The rows are grouped in 4 different ways at once. Each group adds its own fixed numbers to the row, and there is some noise. The rows also spread widely along 12 directions, which tell nothing about the answers.
Known rows, each followed by its group in each grouping:
[-26  75   7  18 -27  -6  -8 -38   6 -13  23 -43 -79 -24   7 -35  -5   0
  46   8   6  48  -4  33  35  -3  -4 -45 -19 -54  22  16] | q642 (0) Q Futoz
[-35 -13  32 -12  14   5 -13   3  -4  15  26  -2 -18  22  11  41 -12  14
  13  -2  45 -34 -50 -36 -12 -23 -22  22 -28  22 -17  13] | q507 (1) U Zef
[ 10  -2 -16   9   4  13  -4  39   0  12  10  -4  15  17   6  14 -18 -22
  11 -12  16  -8 -15 -12   2  -5 -25  32  -6  10 -12  25] | q939 (2) P puser
[ 23  -2 -23   5  14 -24  21  11   6 -19 -34   2   1  33  24 -32 -10 -14
 -10 -35 -54   6  28  -4  -1   0  -4  18  -4 -19  -5   0] | q939 (0) L doso
[-25  18  14 -10  10 -22   3   0  -2  -2   8 -20  -8 -11  16  13  -4   1
  20  -2  34  -5 -11 -11   6   5  -6  -7 -20   2  11  14] | q253 (1) P puser
[  7   3   0  12  -5  -1  -1  -1  17   7  24 -32  -2  20   5   9 -21 -22
  21  -2  25  -1  -7 -19  19 -10  -7   2  -6  -5  -8  51] | q475 (2) U doso
[ -3 -10  13   9  13  -5  11  12 -10   7 -27  20  44  -7   7  39  24 -26
  -2  11   7  19 -23   0  13  -2  -5  15 -11  24  -3 -10] | q253 (1) B Futoz
[ -4 -11  22   3   5 -17 -34 -21 -34  -7 -20  -3 -14   6 -22  15  37  26
 -16   7  11  27  -3   7  -7  13   4  -6   6   3  23 -49] | q207 (0) F Noru
[ 30  12 -44  -1  15   2 -22  57 -35   8  19  -5   3  -1   0 -24  -5  -8
  -1 -39   1   3  45  40   5  48  -7  28   8  10 -10  -5] | q642 (1) B Noru
[ 32   2   0 -15   5 -36  -6 -41  -9  -4  -8 -34 -23  21  -3  -6   7  -4
  -6 -10  -3  -4  46  12  -7  21  11  -5   1   4  14  -7] | q475 (0) Q Zef
[ 12  55  13  -3  34 -13   3   6  19  -1  11 -21 -11  11  68  -4   9 -17
  -4 -18 -18  26  63   5  34 -11  23  18  -9  36 -26   9] | q507 (0) L Noru
[ -4 -40  18 -25  14 -29  -5 -16   6  -3 -13   3 -10  33  -9  24   9  18
 -12  13   5 -17  -8 -22 -26   3 -22  17  -3  28   4 -18] | q207 (0) F doso
[ 14 -17 -17  -6 -10   7  25 -19  17  21  -2   7  11  14   6  20 -27 -29
  18  13 -13 -52 -16 -20 -11  -4 -21  46 -11  20 -26  39] | q253 (2) B Zef
[-12  15  -5   2  15  -9 -25   7 -28  -4  21 -20 -32   7  -4 -16  -6  25
  26 -30  26  -8   4   0   0  18   8  -7   2 -24  13 -14] | q253 (0) F Noru
[  4 -14  19  25 -21   5 -37 -24 -19 -13 -18 -11 -28  22 -31   8   8  11
  -1   4   0  29 -34 -14  -6 -31 -12  -9   0 -39  15 -16] | q939 (0) L Zef
[ 28   6  -5  14  -8 -12 -16 -30 -11  -7 -22  -4   3 -11  -9  -3  18   4
 -23  18 -30  24  28  21   7   4  11   5   5   4 -10  -1] | q207 (1) L Noru
[ 46 -29 -38 -14  32  -3  -4  34 -37   0 -13  43  29   7 -30   2  -5  20
 -43   3   4 -40  12  24 -31  22 -33  54 -19  55 -44   0] | q939 (0) Q Noru
[ 41  20 -18   1  17   8  -1  17  28  13  18 -10  11  23  36  -8 -33 -17
  -8  -9 -20 -33  51  -8  15 -19   4  47  -3  32 -56  51] | q253 (2) L puser
[-30   7  22   4  13 -17  28 -68  -1   6 -13  14  -3  -1  25  13  -1  23
  15   6  -4 -56 -28 -37 -16  -7  23   9 -13  15  -9 -12] | q475 (0) F puser
[ 26 -15 -17  12 -15 -10  -1  -3  16 -16 -17 -22   8  14 -22  -2 -17 -16
  -1  17   5   1 -13 -10   5 -16 -26   7 -11 -15  -6  48] | q475 (2) L puser
[ 47  39 -27  18   8  -5  21 -40  25   6  -4  -1   0  13  41 -38 -32   2
  -9 -10 -74 -39  60  -5   6 -21  31  28   3   7 -57  38] | q939 (0) L puser
[-11  32 -17 -10  -5 -21  35  -3 -36 -29 -43   3 -41  -9  -7 -39 -22   4
  -2 -17 -16 -40 -20   3  -5   8 -38  17 -60 -22 -17  16] | q939 (0) P Futoz
[ -3 -33 -32  16  -2  18  20   0 -18  36  11  23  38   1  -3  29 -15 -21
  44 -14  11 -42 -49 -14 -17  21  -1  33  15   4  -1  -7] | q939 (1) B Futoz
[ -3   8   1  16  15 -31  31 -60  -3   0 -20   4  15  -6  20  -3   2  17
   9  -2 -15 -23  -4 -11 -10   0  34 -15  -8  -8   2  -7] | q939 (0) Q puser
[ 13  44 -53  -2 -11  -7  14  36  15 -12  33 -34 -18 -26  -2 -35 -39 -35
  45  -5  20  25  11  38  34  19 -33   0 -25 -35  -8  81] | q253 (0) L Zef
[  0  23  27   0 -12 -23  14 -72 -15   7  -9 -28 -17 -10  11  27  11 -25
  10   7  19 -24   6  -2  11  17  19  -2 -16   9   0   1] | q475 (1) F Zef
[-13  12 -20 -45  15 -18  25  -7  -2  23  35   1 -18 -13  34  -1 -20  -6
  21  -8  12 -60  29  16 -12  58  -6  42 -13  54 -23   9] | q207 (1) F doso
[ 25  -2 -11 -14  -5   1 -12 -13 -26  20  19 -23 -22  14  -4  16  -9 -19
   9 -20  27 -21  23   7  -4  39  -6  32  -3  21   5  -1] | q642 (0) U Zef
[ 29   0  -6  30 -12   6  -9  -8   8  -3  -9 -22  -7  33   7   1  -9 -28
   8 -13 -17  13   4 -17  15 -22   3  12   8 -22  -2  15] | q939 (2) L Noru
[-28  -7  -6  11  33 -40  53 -13 -21  -3  -8  -5  38  -8  15  10 -12   8
  30 -36  40 -36 -41 -32  -3   8  24 -11 -34 -25   7  19] | q642 (0) U Zef
[-12   0  29  10  22 -44   6 -27 -17  -1 -19 -19  33 -11   2  24  31  23
  -4  -2  20  17  -3 -12   4  -5  39 -35  -1  -5  13 -17] | q207 (1) P Futoz
[ 20  -7 -34   5  -9  16 -26 -19 -57  14  -9   7 -14  -5 -22 -20  -9  24
  -2 -21 -18 -37  12   9 -26  38  10  32  17  -7   1 -27] | q253 (2) P Noru
[  8  -8   8 -15 -30 -10 -29 -10 -36 -29 -39 -29 -73  33 -25 -13  -3 -23
  -6 -21   1   6   3  -7  -1  16 -47  17 -25 -34  32 -22] | q253 (0) L doso
[ 27 -34  -3  -7  16 -12 -38 -11 -31   8 -17  -7 -10  47  -3 -10  10  37
 -33 -33 -27 -22  35 -13 -29  14  19  21  21  10   6 -40] | q507 (2) U Noru
[ 29  10   9 -10 -12   7   1 -79 -11  31  12  -8 -20   2   6  33 -14   1
  -7  22  -7 -80  26 -22 -16   8   8  49  -3  59 -45  16] | q207 (1) P Noru

New rows. What belongs after each?
[-34 -13  19  17 -12 -10   8 -93 -15  10  -1   6 -10 -19 -21  18   1  49
  26  28  11 -21 -69 -25 -25 -14  20 -28  -8 -23  11  -3] | q939 (0) U Zef
[ 39 -14 -10  41 -28  19 -23  -8 -36  -6 -41  -6  -9  34 -22 -11  -8 -21
 -18 -28 -36   0  -8  -8   1 -22  -2  23   1 -49  -8  -8] | q939 (2) L Zef
[ 24  -4 -12  41  -3  33 -40  29 -34  18   8  11  21  10 -19  16  10  -8
  -5 -14  -1  41 -10   9   5  -2  -3  16  27  -7  -4 -18] | q939 (0) P doso
[ 18 -23  11 -13 -11 -21 -16 -30  31  12   1 -29   0  12  -7  37  33 -23
   8  39   9  61  17  23   7  14  -5 -12  26  26  41 -12] | q207 (2) Q Futoz
[-37  12  23  -7   3  -3 -12  34  -3  -9  -3 -18 -29  15  22  18  11 -36
  27 -22  33  47 -23  -8  26   8 -32   3 -23 -10  47 -14] | q253 (0) U puser
[ 34  -2 -15 -17   5  11  -8  19  12  12  -9  14  -8  28  32   4  -5 -38
 -14 -14 -52   0  47  14  -1  13 -18  63   7  36 -18  -5] | q253 (1) L Zef
[ -6 -19  -2 -54  13 -33 -18   8   1 -11 -17  -7 -63  43  10 -24  14  19
  -7 -21 -37   0  42  14 -30  40 -27  24   9  20  36 -59] | q207 (0) F Futoz
[-28 -13  14 -25 -14   2 -10 -37  19  20  35  -9 -40   7   6  23  -8  10
  29  29  23  -7 -30  -9 -16  11 -21   9   0  32  11   9] | q939 (2) U doso
[  3 -25 -37  -2   2 -48  14 -41 -11 -17 -17   7  25 -38 -33 -32   4  52
   0  23 -16  11 -10  31 -29  32  15 -38   6 -25  10   7] | q939 (1) L doso
[-39  34  -1  -5  20 -19  45 -26 -16  13  -5  12  11 -30  60 -10   9   0
  22 -21 -15  -8   2   5   0  34  36   6  -9  19   2 -22] | q939 (2) P doso
[ -1 -14 -22 -16 -40   3  -5 -16  16   0  -4  -7 -47  11 -18  -8 -18 -22
  27  17 -30  -2 -19  10 -13  16 -52  19  -2 -23  21  18] | q253 (1) B Zef
[-18  16 -14 -28  16 -62  35 -24  36 -16   6 -31   2 -22  14  -8   3  11
  29  24  22  13   4  17   4  28  -4 -35 -18   3  21  36] | q507 (0) F puser
[ 45 -26  10  72 -21  42 -20   2  17  14 -36  27  58  32 -14  51  12 -45
 -27  23 -47  45 -33 -22  25 -59  -9  28  20 -14 -18  20] | q253 (1) U puser
[  8  17  -2  21  23 -12  12 -16 -22  14  -8   7  43 -18  25  12  12  -5
   1 -12  -6  -9  18   2  12  11  43   7   5  13 -17  -7] | q253 (1) B Noru
[  8 -11   7   4  19 -10 -38 -35 -42  18  -2  -2   1  14   1   1  21  52
 -17 -24 -15  -7  25  -7 -28  16  42  -1  34   8   8 -57] | q507 (0) P doso
[  6  16 -25   3  14  11  -2  36 -35  -7 -20   8 -28  31  22 -38 -21  -4
  -1 -61 -33 -30  13  -5   0   2 -12  46 -18 -17 -20 -17] | q507 (0) L Futoz
[  4 -12  21  28 -10   1 -14 -46 -21  15  -1 -18  12   3  -6  45  19 -20
  26  -2  31  27 -27 -15   7  -4  26  -9  17 -12  27 -25] | q939 (0) L Zef
[ -9  18   9 -13  -7  -3 -10 -18 -34   1  -8  -2 -29 -12  -5   4   2   3
  -8   2   7 -20  -4   7  -9  14 -18  20 -24  18 -11  -3] | q475 (1) P Zef
[-18  10 -17 -23   9 -22  16  11  25 -10  16   1  -3 -28   6  -8  -8   4
  18  28  10  16 -13  25   0  11 -29   3 -24  18 -12  42] | q475 (1) L Zef
[ 15 -18 -10  34  14  -9 -13  51 -11 -15 -29   3  26  32   0 -11  11  -7
  -5 -40 -26  48  -7   0  11 -21   2  -4  14 -44  10 -21] | q939 (1) L Futoz
[ 50 -29  32 -12  34 -44 -38 -22 -28  -7 -30 -29   2  56 -17  12  30  33
 -55 -23   3  -7  60 -20 -13  -6  29  -3   9  28   1 -36] | q475 (0) U Futoz
[-28 -26  12  19  30  -9 -14  -3  17  10  14   7  12  30  10  13   4  51
  22  -9 -12   9 -32 -46 -24 -33  18  -8  31 -12  16 -20] | q207 (0) P Noru
[-16   3  -5  34   5  20   3 -30 -14  26   8  28  19 -14  14   8   5  15
  17   2 -15  -1 -31   7 -10  -4  27   9  10  -5  -8 -18] | q642 (2) Q Zef
[-36  -5   9  -6  -5 -30  53 -55  -4 -21 -53  22  -5 -19  18  12  14 -12
  12  17 -18  -7 -47 -14 -10  10 -12   8 -37   1  17 -13] | q939 (1) L Noru
[ 16 -23 -31  25 -12  14 -34  20 -38   3   3  -4   7   0 -45  -6 -14   9
  17 -19  20   2 -28   7  -5   7  -8   5  13 -46   6  -1] | q253 (1) L Futoz
[ 21 -10   8  18  12 -37  22 -28   5 -14 -45 -12  -1  51  28  -9   8 -23
  -9 -37 -48  12  25 -20   0  -7  18  -6   4 -31  22 -26] | q939 (0) Q doso
[ -4   4  20  13  -6 -26   3  -7  17 -16  -9 -34   2   8  -2  28  16 -36
  17  15  27  39 -19 -12  28 -13 -14 -22 -12 -10  20  27] | q475 (1) B Noru
[ -8  25  50   4  -1  19 -41   7 -18   3 -13  -8 -49  41  33  17  19 -17
 -30 -14  -7  10  12  -9  18 -22 -13  35 -18  23 -20 -33] | q507 (2) F doso
[-16   5  -4  10   3   5 -34  34 -35   1  19   5  -4 -19 -22  -7   4  22
   5  -1  31  24 -27  24   2   9 -14 -12  -8  -9  -7  -5] | q939 (1) B doso
[-22 -22  -3 -29  21 -26  34  27  28   3   3   1   7  23  21  28  -8 -15
  30  -4  15 -12 -29 -23 -15   5 -36  20 -12  28  12  12] | q939 (1) P Futoz
[ 30  10 -25  29 -10  25 -25  44  12  -5 -12  18   0  19  -6 -19  -1 -14
 -19   4 -53  58   6  27  18 -18 -35  21   4 -10 -11  17] | q939 (0) U puser
[ 21  -2 -16 -13  24  18  -9  43 -32  16  18  15   0  19  22  16 -19 -20
  -6 -35  20 -49  17  -4  -5  19 -18  71 -15  53 -40  -5] | q939 (1) L Noru
[ -1  12  -6  25  -1 -14  -1 -28  38   7  12  -3  28 -21   5  -2   7  17
  15  38 -23  34  -5  10   9 -16  19 -31  22  -5  -3  31] | q475 (1) B puser
[ 34   2  -1   7 -12  17 -24  -7   8   3   6   0  -9  13 -12  17 -11  -8
 -13  27   1  -3   2   0   3 -23 -28  33  -9  28 -33  26] | q939 (0) L puser
[ 37 -31 -20  39 -10  -3 -25 -27  48  18  22 -18  39  18 -28  10   8  14
  15  35 -25  52  -2   7  -3 -20  26 -30  63 -24  10  28] | q475 (2) F Zef
[-42 -20   8   3 -19 -31   0 -70  18  -8   1  -2 -26 -17 -28 -10  -3  59
  32  44 -11   1 -66  -9 -34 -17  -3 -50  -1 -43  22  12] | q939 (1) B Zef
[ -8  33   5 -25  43 -18  -6  17  25  25  55 -33   0   5  65   3   0   4
  28 -21  29  10  52   7  18  11  38   4  13  49 -12   5] | q507 (2) L Futoz
[  4   3 -21  41 -14  15  39  -3  33  11 -25  12  23  20  32   2  -4 -48
  24  -8 -60  30 -22  -8  24 -15  -1  21   9 -26   7  18] | q642 (2) U Futoz
[-41  52  24  -1  34 -35   2  -2  19 -15  31 -26 -41   2  46 -41 -14  47
  14 -13   7   0  12  -2  10 -28  18 -35 -30 -15 -22  23] | q642 (2) Q doso
[ 51 -25  -8 -13   4 -23 -14  35 -18 -24 -42 -14 -14  54 -33 -11 -19  -8
 -41 -19 -15 -42  22 -14  -8 -16 -47  33 -29  -7 -30  24] | q253 (1) B Futoz
[-48 -10  10  -6   3  -7  -1 -45 -31  12   8  16 -33  -4   2  -7 -13  53
  22 -15   2 -52 -48 -20 -38   7  11   1 -14 -15   3 -22] | q939 (1) U Zef
[  2  -6   4   9  25   9 -10   6 -21   9   2  20  30  -4   4  26  -4  12
  -2  -2  29 -24 -17 -19  -3 -11   6  31 -12  27 -26  -2] | q253 (0) L puser
[ 35  -2 -18  22 -29  14  16  10 -16 -17 -76  22  16   3 -28   3   4 -44
 -36  22 -49  16 -20  10  12 -17 -50  43 -31 -10 -21  23] | q253 (2) P Futoz
[ 13  28 -11  29 -25  24  32 -50  25  29  14   7  11 -18  30  20 -11 -52
  27  31 -21   6  -9  16  23   1   4  21   1  18 -24  36] | q939 (2) Q doso
[-39   6 -12  -6   5 -14  58 -37   6  -5 -24  37   9 -39  17   5   5   6
  28  28 -12  -5 -50   4 -10  13 -12  15 -30  16   0  -2] | q642 (0) L Futoz
[ 16   9  10   6   1  -7   1 -12  15  -9 -34  -4 -24  48  27  -1  -3 -10
 -23 -10 -64 -12  20 -28  -2 -28 -18  33  -7   2 -17   5] | q507 (1) P Noru
[-21  20   1 -13 -14   1 -32  -7  -7 -12   0 -10 -66   3  11 -30   7   5
  16  -8 -25  47  14  22   2  21 -17   0   5 -19  33 -32] | q253 (0) L doso
[ 30 -13 -32  41 -38  32 -25  42   4 -12  -8 -12 -20  34 -40  -5 -20 -43
  24  -5 -10  49 -41   3  19 -27 -58  15   5 -60  12  27] | q939 (0) L Futoz
[-16 -15  25  -8  10  -1 -16   8   7  10   7 -15 -22  40  30  36  13 -31
  26 -19  23  17  -6 -21   3   5 -10  19   7  13  40 -33] | q253 (2) Q Noru
[ 14  14   8  11   0 -20  12 -51 -21   4 -41  -5  23 -16  18   3  22  -8
 -22   0 -23   4  29   9  13  17  39   1  -6   9   4 -11] | q253 (2) U puser
[ 41 -17  36   9  10 -11  -5  -8 -32  -5 -53  -9  14  48 -11  51  21 -28
 -43 -11  11 -16   7 -37   2 -25 -16  38 -22  29 -15 -20] | q642 (0) P Futoz
[  6  32   7  51 -26  29 -25 -71  -7  25  21 -26 -19  -4  19   2   2  -7
  33  -4 -17  14   6 -10  21 -11  55  -6  38 -25   3  -8] | q475 (2) L Noru
[-21  50  56  -6  25 -34  11 -48  38   5   4 -26   1  -9  80  30  31 -12
   2  17   0  35  39  -7  32 -20  43 -15 -10  44  -6  -1] | q507 (1) L puser
[-19  36  -4  10  17 -11   5  14 -13  -7  -6  -7 -15   0  45 -44  -9  10
   1 -39 -28   0  25   2  16  -2  25   7 -16 -20 -21  -2] | q207 (2) L doso
[  0 -22 -46  -4 -12 -22  18 -64 -12   3 -15  22  21 -51 -35 -21   0  50
  10  42 -24 -16 -26  32 -35  33   9 -10   6  -6  -3   7] | q507 (1) L Futoz
